The groups are shells around one centre, one inside the other: the same stretched ball of 2 dimensions in 6 sizes.
Known rows, each followed by its group:
[ 18.6  -8.8  -7.2   8.4 -39.2   2.9  -7.6 -27.1   4.1  14.9 -15.5 -20.9
 -35.4]
(0)
[ 19.8 -12.3  -0.1  -3.9 -48.5   2.1 -12.8 -20.2  14.7   9.0 -12.4 -20.1
 -41.0]
(3)
[ 21.2   0.6  -1.2   6.7 -66.3   8.6 -17.6 -20.9  18.2  27.2  -9.3 -14.0
 -50.9]
(2)
[ 17.1 -19.3  -8.5   2.6 -20.3  -2.7  -1.7 -28.7  -2.3   0.4 -19.2 -26.7
 -24.8]
(4)
[ 15.9 -25.5 -10.1   0.5  -7.5  -6.1   2.6 -30.5  -7.6  -7.8 -21.9 -30.4
 -17.5]
(1)
[ 21.0  -5.7   1.6  -1.7 -62.4   5.8 -17.4 -18.3  20.4  18.0  -9.4 -16.1
 -48.9]
(0)
[ 15.7 -32.1  -7.2  -8.2  -3.1  -9.2   2.9 -27.9  -5.5 -17.6 -22.1 -32.6
 -15.2]
(1)
[ 21.2  -1.1   0.0   3.9 -66.1   7.9 -18.0 -19.7  19.5  24.6  -9.1 -14.4
 -50.9]
(5)
[ 17.7 -23.7  -3.2  -7.7 -24.5  -4.2  -4.7 -23.7   4.8  -6.4 -17.3 -26.9
 -27.4]
(3)
[ 16.1 -30.3  -6.1  -8.5  -8.3  -8.1   1.0 -26.7  -2.8 -15.2 -20.9 -31.3
 -18.1]
(2)
[ 16.4 -28.8  -6.1  -7.4 -10.6  -7.3   0.3 -26.7  -2.2 -13.1 -20.4 -30.6
 -19.4]
(3)
[ 15.8 -27.1  -9.4  -1.6  -6.5  -6.9   2.6 -29.8  -7.0 -10.2 -21.9 -30.9
 -17.0]
(5)
[ 20.3 -10.3   0.9  -3.9 -53.8   3.3 -14.7 -19.1  17.3  11.8 -11.1 -18.6
 -44.0]
(1)
[ 15.4 -28.6 -10.4  -1.3  -2.1  -7.8   4.3 -30.9  -9.4 -12.2 -22.9 -32.1
 -14.4]
(0)
[ 21.0  -4.3   1.0   0.2 -63.3   6.5 -17.5 -18.8  20.0  20.0  -9.4 -15.6
 -49.4]
(2)
[ 16.4 -23.4  -8.8   0.2 -13.3  -4.9   0.4 -29.2  -4.5  -5.2 -20.6 -28.9
 -20.8]
(4)
[ 20.2  -9.6   0.5  -2.9 -53.9   3.6 -14.6 -19.6  16.9  12.7 -11.2 -18.5
 -44.1]
(5)
[ 20.9  -2.8  -0.6   3.4 -62.2   7.0 -16.6 -20.4  17.8  22.2  -9.9 -15.5
 -48.6]
(4)

New rows, each followed by its group:
[ 21.4  -0.7   0.4   3.6 -67.8   8.3 -18.6 -19.3  20.5  25.2  -8.7 -14.0
 -51.9]
(2)
[ 17.3 -17.5  -8.2   3.5 -23.7  -1.7  -2.7 -28.3  -1.1   2.8 -18.6 -25.7
 -26.7]
(4)
[ 15.4 -32.3  -8.5  -6.5  -0.1  -9.5   4.2 -29.3  -7.8 -17.6 -22.9 -33.2
 -13.4]
(1)
[ 16.1 -24.1  -9.7   1.0 -10.3  -5.4   1.6 -30.1  -6.4  -6.1 -21.4 -29.6
 -19.1]
(2)
[ 16.7 -28.1  -5.0  -8.4 -14.0  -6.8  -1.0 -25.6   0.0 -12.3 -19.6 -29.8
 -21.4]
(5)
[ 18.7  -9.5  -6.4   6.8 -39.8   2.7  -8.1 -26.4   5.2  13.8 -15.2 -21.1
 -35.8]
(3)
[ 21.8   0.9   1.1   3.7 -71.5   9.1 -19.9 -18.6  22.3  27.2  -7.9 -13.0
 -54.0]
(0)
[ 15.7 -28.9  -9.0  -3.4  -4.3  -7.8   3.1 -29.6  -7.2 -12.9 -22.3 -31.7
 -15.7]
(5)
[ 16.5 -28.0  -6.1  -6.7 -11.7  -6.9   0.0 -26.7  -1.9 -12.0 -20.3 -30.2
 -20.0]
(4)
[ 16.0 -29.5  -7.4  -6.2  -6.8  -7.9   1.9 -27.9  -4.7 -14.0 -21.5 -31.4
 -17.2]
(3)
[ 21.5   1.3   0.0   5.6 -69.9   9.2 -19.0 -19.7  20.5  28.0  -8.4 -13.2
 -53.0]
(1)
[ 15.5 -33.1  -7.5  -8.5  -0.8  -9.8   3.7 -28.3  -6.5 -19.0 -22.6 -33.3
 -13.9]
(0)
[ 17.2 -16.2  -9.2   5.8 -23.9  -1.2  -2.5 -29.3  -2.2   5.0 -18.7 -25.4
 -26.8]
(0)
[ 20.0 -10.8  -0.2  -2.8 -50.6   2.9 -13.4 -20.3  15.2  11.1 -11.9 -19.4
 -42.2]
(4)
[ 20.9   1.0  -2.7   9.1 -63.9   8.7 -16.4 -22.3  15.9  27.9 -10.0 -14.3
 -49.6]
(0)
[ 21.7   2.4   0.1   6.1 -71.8   9.8 -19.7 -19.5  21.2  29.5  -8.1 -12.7
 -54.1]
(0)
[ 18.2 -21.9  -2.0  -8.2 -29.7  -3.1  -6.7 -22.4   7.5  -4.1 -16.1 -25.6
 -30.4]
(2)
[ 15.5 -30.0  -9.3  -3.8  -2.1  -8.4   3.9 -29.8  -8.0 -14.4 -22.7 -32.3
 -14.5]
(2)
[ 19.0  -7.8  -6.4   7.9 -42.6   3.6  -8.9 -26.3   6.0  16.3 -14.7 -20.1
 -37.4]
(2)
[ 16.1 -28.5  -7.4  -5.3  -8.1  -7.4   1.5 -28.0  -4.4 -12.6 -21.2 -31.0
 -18.0]
(4)
[ 18.3 -11.3  -7.5   7.0 -34.9   1.6  -6.3 -27.4   2.7  11.5 -16.3 -22.3
 -33.0]
(2)
[ 21.2   1.4  -1.4   7.5 -67.1   9.0 -17.8 -21.0  18.2  28.3  -9.2 -13.7
 -51.4]
(1)
[ 18.9  -8.4  -6.6   7.8 -41.4   3.3  -8.5 -26.5   5.5  15.5 -15.0 -20.5
 -36.7]
(2)
[ 17.5 -25.5  -2.7  -9.7 -22.6  -5.1  -4.3 -23.2   4.8  -9.0 -17.6 -27.7
 -26.3]
(0)
[ 19.6 -13.5  -0.4  -4.5 -46.0   1.4 -12.0 -20.4  13.8   7.2 -12.8 -20.8
 -39.6]
(3)
[ 18.9 -17.8  -1.1  -6.5 -38.0  -0.9  -9.4 -21.4  10.9   1.4 -14.4 -23.2
 -35.0]
(5)
[ 18.9 -17.2  -1.4  -5.7 -38.2  -0.6  -9.3 -21.7  10.5   2.3 -14.5 -23.1
 -35.1]
(4)
[ 16.5 -20.9  -9.9   3.6 -14.8  -3.8   0.4 -30.3  -5.5  -1.6 -20.5 -28.1
 -21.6]
(0)
[ 18.5  -9.5  -7.4   8.2 -37.8   2.5  -7.2 -27.4   3.4  14.1 -15.8 -21.4
 -34.6]
(0)
[ 18.5 -20.7  -1.4  -8.2 -32.8  -2.5  -7.8 -21.7   9.1  -2.6 -15.5 -24.8
 -32.2]
(1)
[ 15.4 -33.3  -8.0  -7.9   0.5  -9.9   4.2 -28.7  -7.4 -19.1 -22.9 -33.5
 -13.2]
(0)
[ 18.9 -18.6  -0.8  -7.5 -37.5  -1.3  -9.3 -21.1  11.1   0.4 -14.5 -23.5
 -34.8]
(1)
[ 20.7  -1.1  -2.5   7.3 -61.1   7.6 -15.6 -22.2  15.3  25.0 -10.5 -15.3
 -48.0]
(5)
[ 17.6 -24.5  -3.3  -8.3 -23.0  -4.7  -4.3 -23.7   4.3  -7.6 -17.6 -27.4
 -26.6]
(5)
[ 17.6 -25.1  -2.6  -9.6 -23.6  -4.9  -4.6 -23.1   5.3  -8.5 -17.3 -27.5
 -26.9]
(0)
[ 21.5   1.6  -0.6   6.6 -69.1   9.3 -18.6 -20.3  19.7  28.5  -8.7 -13.3
 -52.5]
(1)
[ 19.3 -15.9  -0.1  -6.5 -42.9   0.3 -11.1 -20.3  13.2   4.0 -13.3 -21.9
 -37.9]
(1)
[ 15.4 -31.2  -9.5  -4.4   0.0  -9.0   4.6 -30.1  -8.9 -15.9 -23.1 -33.0
 -13.3]
(1)
[ 17.8 -13.6  -8.3   6.5 -29.4   0.2  -4.4 -28.4   0.3   8.4 -17.6 -23.8
 -29.9]
(1)
[ 17.0 -28.1  -3.9  -9.9 -16.2  -6.6  -2.1 -24.5   1.9 -12.5 -19.0 -29.4
 -22.7]
(0)
[ 16.2 -28.5  -7.0  -5.9  -9.0  -7.3   1.1 -27.6  -3.7 -12.7 -21.0 -30.8
 -18.5]
(4)
[ 21.4  -2.0   1.2   1.5 -67.4   7.7 -18.7 -18.6  21.3  23.3  -8.6 -14.4
 -51.6]
(1)
[ 19.0  -8.2  -6.3   7.4 -42.3   3.4  -8.9 -26.2   6.1  15.6 -14.8 -20.3
 -37.2]
(5)
[ 20.3  -8.8   0.3  -2.0 -54.8   4.0 -14.8 -19.7  16.9  13.8 -11.1 -18.2
 -44.6]
(3)
[ 18.2 -21.1  -2.2  -7.2 -30.5  -2.7  -6.8 -22.6   7.4  -2.8 -16.1 -25.3
 -30.8]
(3)
